The same things were measured in two ways. Each way mixes the same 8 hidden numbers, adds some noise and spreads widely along 5 directions of its own, which tell nothing about the thing.
In the rows, zero is written as 128.
Some things both ways: the first way, then the second way.
[99 156 141 102 68 106 83 116 121 166 148 185 137 108 144 137 93]
[132 78 119 119 167 74 132 120 102 123 153 149 118 156 156 130 161 124 105 94 148 158 138 148 108]

[193 135 148 106 166 77 82 153 85 113 120 199 109 223 179 179 153]
[160 100 141 147 133 103 103 114 115 114 128 142 85 165 135 122 102 169 110 144 136 140 121 116 98]

[137 138 127 120 96 134 103 136 99 164 130 157 112 142 140 145 108]
[170 108 147 120 127 126 154 140 138 96 156 124 155 131 142 133 106 128 100 122 108 133 94 118 72]

[97 87 119 97 128 133 115 115 149 161 51 100 82 123 53 120 109]
[90 86 124 123 122 102 90 105 95 166 92 126 120 129 120 117 139 127 125 139 114 136 106 143 147]

[94 166 105 141 153 96 109 147 150 139 122 60 125 95 81 168 146]
[145 128 141 92 124 133 99 90 127 129 138 150 102 110 130 115 146 117 136 150 152 136 139 131 118]

[167 134 179 108 126 100 74 146 126 160 137 160 120 155 154 157 101]
[110 106 94 96 127 84 106 102 137 135 132 117 120 158 142 122 112 148 100 131 82 129 103 135 192]

[106 138 76 120 153 90 83 131 106 148 105 138 113 154 114 154 140]
[134 120 133 82 101 120 126 95 144 99 171 112 135 111 115 131 117 108 138 168 141 122 128 128 87]

[84 145 101 116 86 131 194 160 114 139 99 131 125 67 99 160 118]
[138 93 155 217 140 121 112 168 122 155 110 132 101 162 128 107 157 148 109 120 143 140 133 152 73]

[148 155 154 109 124 89 61 141 113 133 145 138 129 186 132 116 151]
[115 150 118 110 120 140 137 98 105 87 133 99 163 101 111 155 102 125 135 131 145 126 146 96 132]

[120 145 112 117 121 96 115 151 114 134 130 132 141 93 131 145 134]
[103 76 140 186 122 93 87 117 120 177 134 136 114 181 116 136 130 146 127 121 157 144 156 164 139]

[114 116 105 127 175 136 106 142 110 139 79 146 115 182 123 163 108]
[137 204 88 114 158 125 105 115 99 123 148 140 90 82 119 136 150 72 154 110 121 140 171 121 137]

[101 123 98 154 165 162 93 141 146 155 112 45 141 108 102 91 115]
[132 119 129 90 136 132 149 126 78 110 132 128 135 79 128 142 172 107 121 96 146 144 120 82 95]

[163 98 109 127 86 147 151 110 118 155 111 106 58 94 126 132 152]
[124 112 164 155 117 132 85 113 124 150 113 148 166 114 120 142 100 123 128 130 117 140 118 131 146]

[156 117 139 142 155 145 111 171 78 120 96 109 172 160 116 134 145]
[92 102 99 118 149 87 119 110 92 119 132 110 113 135 123 131 144 110 126 125 136 137 140 141 109]

[66 113 97 156 200 148 87 99 160 87 103 98 169 107 140 119 121]
[135 149 141 152 134 164 125 116 95 123 93 118 139 111 110 128 115 114 141 135 145 127 144 134 92]

[107 140 91 119 114 124 136 143 119 136 100 91 101 125 83 119 162]
[143 151 152 178 88 165 135 129 114 128 100 97 159 132 99 145 80 164 132 137 130 125 127 103 123]

[119 159 166 127 158 110 61 133 140 169 122 121 139 181 108 148 96]
[108 25 151 106 106 122 100 105 117 195 122 130 105 171 110 115 135 123 108 138 109 119 78 156 91]

[116 105 99 111 123 144 97 112 108 132 127 134 81 154 111 125 110]
[188 66 157 136 117 86 154 135 99 150 125 150 121 187 160 124 137 187 94 99 149 165 100 138 100]

[126 97 168 116 179 131 92 145 146 119 92 77 128 149 72 134 99]
[139 114 165 166 141 145 96 130 99 158 106 157 136 111 119 133 128 102 129 114 129 142 123 136 99]

[205 131 108 143 75 145 185 176 48 124 120 121 110 123 150 149 204]
[85 75 129 117 130 105 110 101 133 96 137 101 139 136 121 119 123 122 120 168 140 120 125 143 94]

[211 150 162 149 81 146 145 137 54 159 129 169 103 180 158 201 157]
[149 92 126 114 147 82 111 116 116 133 139 149 107 156 147 121 116 125 109 125 104 147 103 149 110]

[126 98 105 146 162 150 111 127 119 139 101 122 146 100 146 144 108]
[114 118 137 163 99 125 109 130 153 151 136 102 165 145 105 137 82 117 123 143 84 115 109 155 134]

[100 138 122 94 80 103 98 154 123 158 110 105 109 109 67 104 131]
[134 144 126 95 130 130 162 117 122 50 147 98 178 84 137 143 117 122 120 139 140 131 127 94 100]

[140 178 142 115 143 85 74 175 112 124 176 120 129 175 131 145 134]
[148 163 96 79 95 125 170 108 147 75 150 80 143 133 142 129 116 173 111 142 127 122 129 99 161]

[142 101 168 102 194 95 38 118 154 144 128 169 127 163 157 160 61]
[89 118 97 121 121 84 65 93 144 193 142 136 115 155 123 128 119 113 129 124 83 134 135 176 224]

Other things, the second way, with their names:
k_622: [136 148 127 168 133 116 79 102 119 184 126 155 96 162 119 127 124 123 148 121 145 145 179 181 166]
k_860: [103 142 146 167 108 176 105 115 122 146 119 109 169 115 87 160 87 118 135 120 121 115 140 109 148]
k_449: [165 92 132 165 121 73 150 155 116 140 114 128 127 191 165 116 135 197 89 106 123 162 107 146 139]
k_476: [104 100 129 123 133 111 98 96 111 143 88 128 127 134 132 103 135 127 129 155 133 133 124 171 137]
k_708: [102 104 122 143 158 113 117 127 86 126 91 121 125 122 131 115 152 116 118 123 129 138 124 141 105]
k_165: [180 116 137 140 132 121 163 150 125 104 136 126 131 154 153 123 128 163 92 108 123 142 108 113 97]
k_906: [141 144 139 189 133 144 140 155 121 103 89 107 140 133 138 111 132 170 108 131 138 134 132 119 115]
k_712: [94 30 164 106 129 99 102 91 117 135 131 139 143 132 129 115 155 105 127 159 168 135 117 170 73]
k_635: [119 126 133 141 128 138 110 116 109 142 103 122 124 124 116 118 133 118 134 139 133 128 132 147 113]
k_164: [106 129 121 145 114 105 97 109 151 120 128 111 138 140 128 122 106 151 124 158 119 128 137 141 168]
k_686: [122 186 133 137 96 183 145 125 182 84 147 75 204 91 108 138 87 114 131 159 107 98 139 125 136]
k_587: [129 135 127 75 122 138 123 80 115 125 167 137 135 103 119 150 146 98 144 117 168 136 163 119 135]
k_523: [151 147 110 147 152 68 133 142 101 96 151 142 135 119 160 149 144 145 116 89 144 174 152 107 152]
k_934: [156 96 106 104 156 83 149 122 42 139 105 146 79 152 153 128 170 156 108 77 149 167 119 108 115]
k_135: [153 97 157 165 104 112 125 129 117 154 96 134 127 169 141 112 130 185 114 133 149 151 119 149 130]
k_926: [83 130 151 138 115 191 108 103 161 126 134 94 179 99 89 131 112 80 140 161 131 93 146 150 105]
k_889: [54 29 144 136 122 114 112 119 141 129 109 81 159 144 110 97 140 106 111 183 122 102 92 182 61]
k_643: [105 54 127 121 115 83 118 129 148 159 136 110 132 170 134 106 133 125 100 145 87 124 83 180 114]
k_143: [125 148 111 150 87 118 139 128 154 117 141 74 171 158 110 145 59 154 119 149 83 114 113 135 153]
k_745: [186 181 134 149 175 122 114 130 85 95 151 172 124 89 139 160 107 93 138 87 137 163 158 97 97]
k_658: [91 133 111 77 121 146 107 94 150 111 159 99 148 95 103 137 102 77 128 153 85 97 115 120 129]
k_895: [125 96 121 91 126 105 107 102 126 125 143 129 93 133 132 114 143 129 117 145 126 131 117 125 113]
k_257: [123 78 128 186 124 87 97 137 105 200 118 138 82 199 121 120 140 151 116 108 125 145 132 169 128]
k_767: [114 92 138 167 92 125 105 111 178 164 116 99 148 206 125 111 85 182 103 159 107 111 120 181 178]
k_105: [129 91 118 140 146 89 125 132 109 141 105 134 109 164 159 107 162 166 94 110 128 150 118 144 148]
k_366: [136 139 118 124 123 139 149 123 125 138 120 111 155 142 135 128 122 136 111 108 108 128 123 142 157]
k_490: [142 167 103 164 131 102 117 136 119 158 120 127 122 151 135 128 120 137 126 107 102 147 143 155 177]
k_780: [97 72 121 96 136 125 135 124 95 110 133 104 105 116 120 125 173 118 106 120 138 122 110 92 76]
k_23: [112 116 115 107 162 87 116 108 118 108 137 136 140 113 149 115 156 88 130 135 140 146 142 172 115]
k_503: [116 147 118 151 149 122 115 132 110 101 135 126 123 101 128 137 152 118 126 112 149 141 160 103 123]
k_990: [124 150 118 126 122 122 126 100 98 137 95 116 163 128 125 138 95 131 135 125 116 140 130 148 168]
k_940: [101 92 148 166 118 149 114 129 131 121 125 95 140 138 101 131 107 130 117 147 126 108 120 122 82]
k_602: [135 55 121 98 129 81 157 123 132 120 144 115 137 182 161 117 143 165 81 115 124 138 98 145 126]
k_399: [86 78 121 94 123 102 99 71 117 144 122 123 123 150 124 118 138 129 131 153 155 129 141 167 148]
k_294: [158 156 129 161 96 120 142 121 144 113 114 100 157 167 137 125 80 195 117 146 125 136 133 139 167]
k_296: [113 129 141 86 126 156 89 75 127 156 149 144 139 97 99 138 120 51 157 142 132 117 146 161 113]
k_492: [139 150 157 200 97 154 120 149 173 98 133 90 180 133 108 136 59 149 121 164 104 110 123 126 104]
k_773: [150 127 141 172 147 135 109 134 125 137 123 145 107 152 136 123 133 148 109 111 136 139 144 129 123]
k_539: [139 113 114 97 124 112 120 114 127 134 136 132 100 137 144 117 150 148 105 119 117 135 115 113 153]
k_121: [96 96 140 96 149 133 71 68 109 154 140 155 122 109 104 134 125 55 152 145 143 124 147 165 103]
k_21: [164 136 145 178 125 139 131 140 142 145 117 133 145 166 144 123 114 167 106 110 123 139 134 146 153]
k_41: [131 141 145 157 125 131 101 106 113 116 140 138 137 115 119 154 116 139 136 120 168 145 167 100 144]
k_169: [133 119 138 150 115 115 99 113 119 152 112 133 114 141 126 119 125 143 132 144 134 139 133 148 136]
k_900: [165 180 114 133 139 150 161 137 106 82 131 114 125 110 139 138 140 156 115 100 147 139 154 79 126]
k_772: [133 95 142 142 96 96 116 102 119 158 124 132 140 173 134 135 119 176 123 126 158 152 138 148 168]
k_417: [137 73 151 96 114 119 97 102 134 126 128 140 127 133 133 123 98 146 101 152 98 129 75 106 122]
k_58: [112 141 109 133 165 127 109 125 95 149 125 134 117 111 118 128 148 69 136 104 109 133 143 154 113]
k_723: [149 115 127 119 120 103 131 123 125 84 129 110 113 136 138 115 111 157 111 162 122 132 104 112 90]
k_837: [107 97 138 181 147 102 94 132 113 148 132 135 119 143 119 128 144 106 132 127 146 141 152 166 93]
k_473: [111 115 126 151 130 135 137 129 115 110 120 96 137 138 116 126 132 131 121 136 141 121 137 132 94]
k_567: [152 102 127 125 135 70 115 109 94 118 118 147 115 151 156 130 118 171 111 121 136 166 117 119 146]
k_318: [151 130 154 138 123 164 125 135 120 128 146 129 115 105 108 129 140 99 132 128 138 123 130 112 53]
k_39: [126 69 170 151 118 109 86 111 123 152 127 152 148 136 122 138 102 127 120 135 126 142 104 136 110]
k_19: [155 166 108 132 171 114 111 125 107 92 159 152 82 107 142 136 153 119 126 101 151 151 171 94 121]
k_199: [158 194 145 139 111 155 142 130 146 49 132 101 205 69 128 146 65 130 130 158 112 128 123 91 117]
k_373: [66 72 103 123 116 91 110 103 91 206 103 113 113 166 118 118 180 128 127 107 138 138 138 179 176]
k_214: [94 112 132 137 139 137 93 115 95 161 114 141 115 102 115 132 175 101 133 106 148 136 148 121 138]
k_111: [112 54 152 98 69 127 124 112 166 120 143 85 147 145 111 117 102 155 101 183 101 101 66 114 93]
k_295: [120 132 120 139 138 144 133 122 80 166 102 126 129 128 120 137 153 115 128 86 135 139 144 133 144]
k_971: [158 210 134 148 108 175 115 115 149 126 136 127 171 99 115 154 72 124 139 121 103 127 149 110 184]
k_51: [80 129 81 94 139 112 121 102 112 126 106 90 126 126 125 111 138 110 122 141 97 116 122 152 157]
k_520: [166 187 119 103 82 152 136 104 148 128 128 109 163 124 124 142 66 155 124 135 81 123 109 109 198]
k_172: [100 108 148 108 90 168 116 87 149 135 150 96 155 123 91 138 108 107 139 162 144 99 137 136 108]
k_148: [111 35 121 68 121 88 153 114 141 116 127 96 140 166 153 91 146 144 84 156 101 117 66 165 94]
k_796: [125 118 143 141 95 122 107 97 135 129 151 111 147 146 102 149 80 134 141 156 142 125 142 138 120]
k_118: [112 122 129 114 116 165 143 113 130 130 114 89 137 131 111 105 144 115 128 152 136 105 131 159 89]
k_902: [148 97 122 98 147 107 136 137 85 85 113 131 99 107 153 121 151 158 88 113 114 145 82 57 98]
k_857: [170 106 117 137 137 54 153 136 99 89 139 131 107 165 170 126 143 191 103 114 161 173 131 115 113]
k_132: [165 109 132 190 117 101 130 152 108 177 121 136 105 198 136 134 120 182 102 87 117 154 122 137 143]
k_122: [137 99 141 100 129 118 101 96 127 144 144 152 122 133 134 130 125 120 119 127 127 138 120 133 136]
k_486: [134 109 140 105 131 109 121 122 111 84 126 129 149 88 142 128 123 131 111 139 120 143 96 89 104]
k_540: [88 154 103 177 141 125 108 124 94 149 111 101 128 133 101 139 129 106 146 114 130 129 169 152 142]
k_501: [143 110 123 116 119 124 150 122 121 132 123 105 129 155 130 116 124 135 115 133 117 126 110 153 101]
k_719: [135 132 120 128 91 132 167 130 163 118 144 75 165 160 128 118 114 151 116 147 118 113 124 163 129]
k_468: [131 158 129 140 146 161 116 123 94 131 114 135 106 92 119 128 165 107 136 109 152 135 159 109 114]
k_538: [132 88 151 116 82 128 124 102 150 149 153 114 154 160 115 140 102 150 119 143 136 123 120 136 135]
k_641: [120 94 136 102 122 105 86 93 136 163 151 143 129 138 120 128 109 90 133 145 106 131 115 171 126]
k_505: [109 133 117 140 137 133 109 125 111 117 104 107 106 114 117 111 140 120 127 150 122 121 129 127 103]
k_960: [85 144 131 127 139 162 93 103 114 113 127 121 126 70 105 131 164 89 147 138 165 121 169 109 120]
k_673: [85 71 110 101 119 96 127 123 142 152 141 100 141 146 129 112 157 110 106 133 99 119 102 168 132]
k_884: [143 84 166 131 103 153 119 129 139 156 144 135 122 134 119 127 144 137 110 124 137 124 111 114 99]
k_171: [124 58 137 105 121 114 133 118 129 97 159 110 108 151 127 123 143 153 97 142 150 121 112 100 71]
k_379: [134 89 151 96 87 142 117 96 142 155 129 124 146 146 121 130 104 150 110 140 114 120 95 122 147]
k_260: [123 165 122 156 177 127 101 111 99 112 114 153 121 100 141 124 161 104 143 115 175 154 191 147 137]
k_80: [150 119 135 174 94 100 94 130 139 194 117 133 121 188 121 127 76 163 118 129 74 139 101 165 174]
k_968: [93 120 139 172 103 145 119 130 146 181 110 102 172 145 107 122 132 115 131 131 118 118 136 187 150]
k_743: [64 66 150 148 141 120 67 112 129 163 132 130 142 114 100 120 138 55 140 157 124 117 127 183 81]
k_36: [114 112 127 145 117 126 110 128 140 140 152 115 131 135 115 141 126 126 116 120 114 124 129 117 135]
k_558: [115 134 132 181 130 118 119 133 118 120 115 109 187 133 118 150 74 126 123 123 104 134 126 140 135]
k_154: [101 97 132 125 93 120 104 103 159 144 104 100 162 152 124 113 88 157 107 168 85 112 91 153 174]
k_495: [141 112 125 129 88 114 138 121 150 168 116 107 143 183 138 111 115 173 107 137 101 129 102 171 174]
k_758: [120 126 107 107 119 126 147 109 122 114 147 93 125 140 117 131 132 129 125 132 138 119 141 128 112]
k_128: [140 136 119 129 139 119 92 104 97 158 122 153 108 138 125 145 102 130 125 103 105 144 128 116 169]
k_145: [122 132 145 150 125 165 121 141 148 125 122 111 142 101 117 110 150 106 123 143 124 113 126 138 93]
k_600: [130 132 122 92 117 119 132 101 100 106 120 124 150 104 137 140 125 145 121 124 135 144 122 95 159]
k_244: [119 161 114 200 117 110 126 137 123 136 125 97 186 162 112 167 55 147 126 107 97 136 146 141 182]
k_429: [169 115 149 132 99 121 152 131 138 60 147 98 151 139 131 139 67 181 102 158 124 128 95 80 76]
k_372: [131 133 99 135 135 132 142 144 103 127 121 104 95 143 128 127 146 153 100 96 105 126 119 92 132]
k_389: [106 71 142 100 87 149 126 113 130 176 104 98 130 146 107 103 140 126 114 154 101 104 80 156 102]
k_160: [107 119 134 138 140 116 111 105 115 155 136 135 164 120 121 139 139 80 146 119 150 142 162 182 129]

Some of these things the first way, each followed by its name:
[149 93 89 86 84 133 143 139 83 125 96 124 30 165 83 111 163] | k_399
[104 93 102 117 115 161 119 106 113 116 121 119 101 115 106 115 110] | k_160
[142 134 86 110 103 115 113 153 95 151 140 109 71 144 111 122 148] | k_538
[144 173 90 181 129 112 131 161 125 130 162 52 170 31 168 138 192] | k_41
[116 106 143 87 122 118 81 88 124 163 112 230 99 170 157 155 56] | k_643
[119 168 202 103 110 98 48 101 137 152 165 196 147 173 149 161 72] | k_148
[89 123 93 107 104 134 123 127 119 163 106 161 98 119 125 136 93] | k_132
[147 91 119 130 173 142 100 169 139 159 75 85 121 127 128 110 117] | k_902
[163 159 159 122 128 106 79 160 111 172 130 151 129 174 157 151 120] | k_658
[171 137 136 165 127 190 131 138 102 112 182 110 125 141 184 134 129] | k_366
[92 136 78 114 155 107 91 162 133 132 122 81 117 124 98 103 137] | k_172
[102 159 82 154 120 143 123 158 130 177 113 100 159 83 154 103 132] | k_780
[193 110 167 117 120 132 131 150 111 121 128 108 85 149 119 152 139] | k_154
[100 143 112 103 110 130 123 154 98 116 145 133 111 148 97 139 107] | k_719
[103 106 92 123 119 130 104 104 122 171 80 130 96 109 101 155 114] | k_641
[78 143 131 106 89 140 122 126 131 162 113 96 105 128 51 114 101] | k_373
[103 109 140 114 166 109 85 119 143 154 80 130 120 134 88 176 82] | k_80
[162 93 86 99 172 113 102 158 101 119 115 202 86 182 212 136 115] | k_19
[95 126 103 141 111 173 152 107 130 116 150 113 118 79 140 130 104] | k_968
[114 109 109 106 75 150 164 149 100 142 103 110 88 90 72 142 116] | k_449
[69 186 111 167 136 151 136 145 136 111 148 70 177 88 112 146 134] | k_118
[85 93 122 91 159 124 81 95 141 129 99 192 104 153 135 149 60] | k_490
[109 140 59 140 106 159 182 183 87 162 79 74 91 119 73 143 157] | k_318
[78 136 91 124 88 142 149 132 151 133 146 109 107 32 132 132 106] | k_21
[137 146 104 116 52 130 156 154 66 174 97 147 97 126 99 154 156] | k_143
[123 122 88 149 169 138 129 125 111 93 127 123 121 121 154 171 140] | k_622
[135 126 145 102 137 110 85 166 137 136 123 99 118 150 112 97 124] | k_860
[103 80 114 98 69 149 140 133 113 153 63 118 107 72 73 103 118] | k_558
[141 135 126 146 166 134 83 138 136 138 137 68 107 142 113 149 130] | k_520
[83 147 72 140 111 138 129 107 150 128 155 140 126 61 197 112 128] | k_926
[147 131 86 133 144 119 108 114 110 151 123 181 89 158 197 159 133] | k_895
[146 144 145 142 146 138 125 129 111 108 129 125 125 168 134 159 142] | k_635
[100 125 123 128 139 169 99 112 140 129 134 121 115 154 136 100 95] | k_295
[49 149 88 127 128 115 98 114 149 133 119 152 167 73 154 117 108] | k_473
[97 140 42 136 95 155 147 141 87 149 114 132 103 115 145 116 150] | k_758
[121 129 127 128 127 103 94 104 143 130 129 132 128 89 143 145 136] | k_199
[107 111 146 85 121 116 95 115 149 133 130 172 99 131 142 129 77] | k_105
[106 98 94 96 177 93 76 165 141 163 77 94 105 130 82 115 107] | k_111
[67 126 121 73 138 62 43 101 166 134 133 129 99 122 76 119 98] | k_772
[124 107 138 99 152 107 62 118 127 134 95 147 99 187 107 133 118] | k_121
[105 133 89 126 128 121 127 156 125 142 100 133 147 88 152 116 134] | k_940
[161 160 144 127 126 111 81 131 133 157 169 113 87 164 143 139 133] | k_379
[120 130 147 107 130 130 115 150 99 116 100 157 141 175 112 136 118] | k_540
[116 163 128 120 110 112 117 155 129 122 169 120 127 102 145 137 121] | k_686
[173 68 149 104 177 115 81 150 120 126 90 98 100 159 97 125 120] | k_39
[103 144 88 115 146 103 63 140 134 143 150 103 99 146 116 107 127] | k_587
[127 188 141 173 152 113 110 142 148 116 189 132 196 66 221 173 125] | k_773
[120 122 191 100 130 123 98 135 131 122 100 141 137 164 96 135 99] | k_708
[82 98 176 44 142 100 56 161 147 161 87 141 110 176 36 114 27] | k_673
[103 143 170 119 183 115 47 123 130 109 140 153 165 196 129 151 79] | k_501
